The rows of a group lie close to one hidden flat surface of 15 dimensions, which passes through zero. Surfaces can cross.
(in the rows, 128 means zero)
Known rows, each followed by its group:
[138 112 177  56 114 115 100 174 141 104 145  97  89 157  98  75 150 135]
(3)
[164  58 145 114 111 163 133 101  76 112 112 100 135 139 164 104 146 106]
(0)
[149 122 124 134  95 172 140 149 134 109  80 142 105 138 130 156 120 132]
(2)
[175 116 163 121 141  98 136 121 133 126 173 129  76 126 173 124 183 162]
(0)
[126 116 164 112 107 162 131 160 124 109 126  99 106 185 116  67  90 109]
(2)
[153 110 151 125 134 163  69 134 158  77 169 109 113 156  90 112 164 166]
(3)
[133 165 117  92 122  71 160  90  88  95 118 166 160 117 124 102 170 118]
(3)
[120 109 136 147 176 172 112 112 142 142 115 165 112  97 119 136  99 111]
(0)
[135 133 120 125 152 133 140 121 120 126 154 135 106 141 174 131 156 111]
(1)
[ 85  70 134 157 154 107 167 158 107 141 111 117 122 116 137 164  97 132]
(0)
[116 118  77 131 136  98  93  79 175 164 133 145 122 176  70  59 122 140]
(3)
[133 103 151  92 148 154 131 138 114 141 146 143 129 122 154 138 148 102]
(1)
[117 108 130 163 163 135 115 145 135 111 151 116 150 129 131  76 118 172]
(1)
[ 98 130 100 147 183 168 105 134  87 126 137 130 151 151 148 118 134 142]
(3)
[165 115 128  93 135 165 136 122 145 147 132 161 148 128 126 165 131 103]
(1)
[142  97 129 108 122 151 113  99 196  97 133 151 116 130 103 152 144  88]
(1)
[169 165 125 162 170 150 166 133 131 125 141 143 143  98 143 118 115 124]
(1)
[154 136 127 119 146 151 135 109 127 153 110 143 130 105 116 128 141  84]
(2)
[152 103 104 148 149 112 160 149 155 171  96 101 129 137 132 146 120 142]
(3)
[ 99 153  92 133 101  71 107 138 191 108 153  97 167  91 132 120 163 128]
(2)
[130 102 117 132 129 136 126 106  75 100 125 120 116 119 122 117 109 125]
(1)
[140 111 187 136 117 154 109 141 141  89 126  89 182 121 152 120 211 144]
(3)
[126 176 132 167 141 164 135 170  96 111 117 180 145 158  87 117 115 191]
(1)
[111 194 207 122  90 146 114 137 102  99 124 149 126 115 132 155 129 138]
(2)
[132  87 125 115 119 185  85 142 149 124 206 140 123 150 165 162 179 119]
(0)
[152  91 130 124  97 152 151  90  95 172 121  89 142 147 182 142 124  69]
(2)
[138 132 149 112 110 128 114 101  74 130 154 130  86 139 129 102 114 126]
(0)
[ 83  37 123 106 173 161 108 155 154 143 140 145 130 160 145  93 122 123]
(0)
[123 153 149 147 134 117 138 126 127 144 117 126 136 128 143 127 111 148]
(1)
[143 165 131 161 138 115 147 149  90  90  91 135 118 118 124 139 127 197]
(2)
[134  94 109 143 141 164 111 112 141 131 128 121 101 152 143 154 150 109]
(0)
[170 163 128  95 152  94 124 158 105 122 152  89 158  71 141 102 142 158]
(2)
[109 105 115  75 114 111 149 165  77 182 154  91 112 168 140 144  94  94]
(0)
[124 123 147 172 151 191 103 120 111 163 151 136 123  96 141 132  81 128]
(0)
[119 160 138 121 108 150 107 146 128 121 115 103 134 141 113 113 122 116]
(2)
[143  97 161 172 128 127 149  63 129 104 117 130 140 133 120  70 139 104]
(3)
[ 86 111 113 116  46 153  85 100 161  87  80 165 178 132 129 129 103 139]
(1)
[112 148 127 121  91  64 138 130 143 122 156 108 136 101 112 116 155 108]
(2)
[141 154 116 131 124 140 141 151 123 162 115 129 151 127 132  84 110 129]
(1)
[104 116 186 139 129 107 161 114 164 137 113 162  99  93 132 144 152  83]
(3)
[138 142 115  57 113 121 136 131  77 125 130 151 134 133  86 229  96 118]
(3)
[139 113 118 110 113 133 100 102 131 146 147  94 118 117 122 123 127  92]
(1)
[ 78 151 113 128 108  89 139 116 125 135 153 159 169 165  87 189  76 143]
(0)
[159 104  76  94 106 108 135 153 200 133 121  92 170 131 119 173  68 149]
(1)
[108  96 120 102 140 111 119 124 149 126 117 145 150 114 105 114 150 112]
(0)
[ 94 165 134 142 152 113 127 132 149  88 119 132  94  77  95 137  86 102]
(2)
[159 188 109  70 123 142 132 131  91 100 127 130 127 138 147  92 141  96]
(3)
[110  96 143 169  91 194 105 130 169  67  84 105 156 124 138 121 131 110]
(1)
[165 150 131  79 129 120 158  91  79 163  76 113 121 129 116 121  78  84]
(0)
[120  92  97 180  85 105 187 160 137 138 153 162  84  68 155 161 146  97]
(2)
[151 130 117 158 149 175  76  69 154 126 149 124 152 153 106 102 139 137]
(3)
[124 132 116 105 114 127 118 131 134 116 121 114 111 160 127 153 135 117]
(0)
[153 166 164 121 168  49 154 108  95 117 200 114 183  63 117  85  89 160]
(2)
[116 157 170 115 102  81 152  88 118 108 110 148 101 184 155 113 126 145]
(2)
[116 151 161 147 162 134  87  97 104 153 170 169 125 127  98 135 169 154]
(1)
[ 88  75 140 152 136 102 144 154 128 134  97  70 137 118 174 105 112 146]
(0)
[130  98 171 127 181 124 152 121 120 157 137 142 121 111 149 100 130 112]
(1)
[124 137 134 152 133 124 136 121 140 122 155 134 153  73 153 148 138 113]
(2)
[132 100 130 165 104 151 137 155 115 134 130  83 157 126 154 155 149 125]
(3)
[148 131 138 115 122  96 161 133 108  98 132 130  76 111 113 151 106 126]
(3)
[ 75  83  88 153 132 142  90 112 140 138 111 116 174 124 118  93 123 123]
(0)
[195 113 114 130 141 111 192 131 100 127 150 123 127 125 146  91 124 128]
(3)
[101 144 100 108 115 144  94 178 105 116 157 108 117 128 185 125 113 154]
(3)
[133 112 129 147 109 139 140 133 129 114 134 145 131 146 132 148 137 145]
(2)

New rows, each followed by its group:
[141 123 123 147  92 113 127 113 166 130 135 141 128 119 113 125 126 136]
(3)
[ 83 124 128 100 136  97  92 126  81 186 167 200 125 178 111 119 191 181]
(1)
[205 166 120 129 209 138 138 129 120 142 211  89 119 116 148 167 103 138]
(1)
[119 108  84 126  88 103 122 119 117 115 112  98 117 140  86 137 206  78]
(0)
[155 139 147 118 178 108 166 134 104 110 114 115 121  93 191 161 137 144]
(3)
[176 156  85 193 127 158 114  66 110 101 143  72 142  74 139 134 120  99]
(1)
[ 87  93 173  90 121 134 107 168 184 157 126 147 149 155 131 125 132 144]
(1)
[121 123 141 207 162 164 118 119 152  98 154 129 143 106 142 149 143 151]
(1)
[122 165 156 101 145 154 123 111 112 137 105 162 125 159  64 149  41 123]
(0)
[118 104 143 134 131 131 118 123 146 138 129 125 140 125 121 151 105 140]
(1)
[137 157  95 118 140 138 139 173 152 146 111 136 124  92  90 104 162  77]
(0)
[168 155 141 110 109 122 132 123 116 159  67 126 156 173  74 118 146 155]
(1)
[131  94 109 117 121 169  89  81  77 119 129 131 124 127 131 109 126 108]
(0)
[117 108  79 141 106 115 128 119 117 121 105 112 157 161 141 119 116 157]
(3)
[137 176 167  76  91  93 107 102 152 145 124 111 172  95  89 174 135 101]
(0)
[144 119 131 130 155 149 126 111 109 157 162 145 155 133 117 129 171 116]
(2)
[109 126  54 147 125 103 152 102 153 124  92 148 130 162 194  85 140 131]
(3)
[178  93  84  52 138 139 105 154 151 166 169 116 207 111 131 103 118 138]
(1)
[153 187 115  54 141  96 110 118  87 142 178 139 136 126 172  86 168 135]
(1)
[119  90 137 133 111 131  99 116 119 100 176 120  81 143 104 123  95 140]
(3)
[ 97  91  92  98 148 186  66 115 147 123 157 158 126 126 131 160 131 102]
(0)
[116  96 148  87 104 128  70 133  72 118 143 139 145 113  17 192 137 163]
(1)
[163 157 163 166 158 121 153 118 173 119 114  99  89 138  86 128 131 112]
(1)
[151 160 110 146 169 159 119 131 146 148  65 194 138 101 153 107 132 192]
(2)
[100 115 131 104 125 151 102 153 146 172 128 154  89  97  92 115 119  81]
(2)
[ 97 116  70 161 122 142 133  97 124 126 104 128 128 153 145  88 117  98]
(0)
[134 105 186 157 138 149 173 128 157  90  41  97 116 131 180 131 157 103]
(3)
[125 114 124 127 109  95 151 116 150 135  89 127 130 130 127 134 153 111]
(1)
[ 86 194 113 165 153 139 109 146  98 127 102 111 105  96 183 124 106 153]
(2)
[190  94 107 135 136 146 170 162  81 169 147 164 113 113 116 132 169 137]
(2)
[156 151 111  97 141 129 153 124 134 150  89 125 137 153 118  90 128  96]
(3)
[134 213 121 116  93  60 122 135  86 105 137  91 100  58 137  94 102 144]
(3)
[124 129 116 115 121 189  91 146 178 129 101 158 129 131 147 149 135 134]
(2)
[126 127 162 158 119  95 168 105  67 151 138 151 120 168 150  99 124 163]
(2)
[105 107 157 160 145 131 151 134 130  89  86 132  60  97 146  97 129 105]
(0)
[159 175  97 134 146 171 117 154 106 117 131  99 154 155 142 104 130 149]
(2)
[171 163 177  91  33  73  97 133 161 131 167  74 111  66  89 145 149 119]
(3)
[127 113 131  99 109 110 110 130 107 157 134 121 130 137 193 143 124 179]
(2)
[176 148  69 100 155 230 100 169 101 131 184 165  93 158 162 111 120 127]
(0)
[113 102 147 157 141 100 134 138 101 132 124  93 131 111 130 105 100 163]
(3)
[183 116  78 127 126 206 134 183 142 187 152 106 160 127 109 190 157  89]
(1)
[120 106 117 157 141  98 148 122 119  76 137 137  91 172 113 173 194 145]
(2)
[190 120 144 132 155 114 156  94 198 136 119 143 140 172 117 185 189 145]
(0)
[104  77 163 129  97 147 121 105  89 117 146 125 145  95 180 108 109 100]
(0)
[134 129  61 156 113 117 166  99 130 155 117 200 160  73 113 166 103 109]
(1)
[153 124 110 113 139 133 138 194 136 124 148  94 129 109  81 117 103 127]
(1)
[195 155 162 108 123 147  82  66 108 202 198 123 155 139 129 132 124 154]
(0)
[137  84 166  68 141 144 139 119  67  68 128 118  63 155 142 157 108  96]
(1)
[112 163 147 131  97 143 131 113 135 144  95 114  85 163 157 115 110  96]
(1)
[120  84 173 114 120  79 179 157 105 130 126 131 170  90  85 172 142 118]
(0)
[131 112 142 147  70 115 157 136 153 112 144 152 139 131 142 136 156 127]
(2)
[138 172  91 114  98 160 105 114 136  94 128 131 139 111 169 145 126 110]
(0)
[123 122 144 154 138 146 139 149 115 155 125  91 128 142 168 132 105 136]
(1)
[ 95  89 117  36 170 100 107 138 140 125 135 177 113 146  93 106 117 125]
(0)
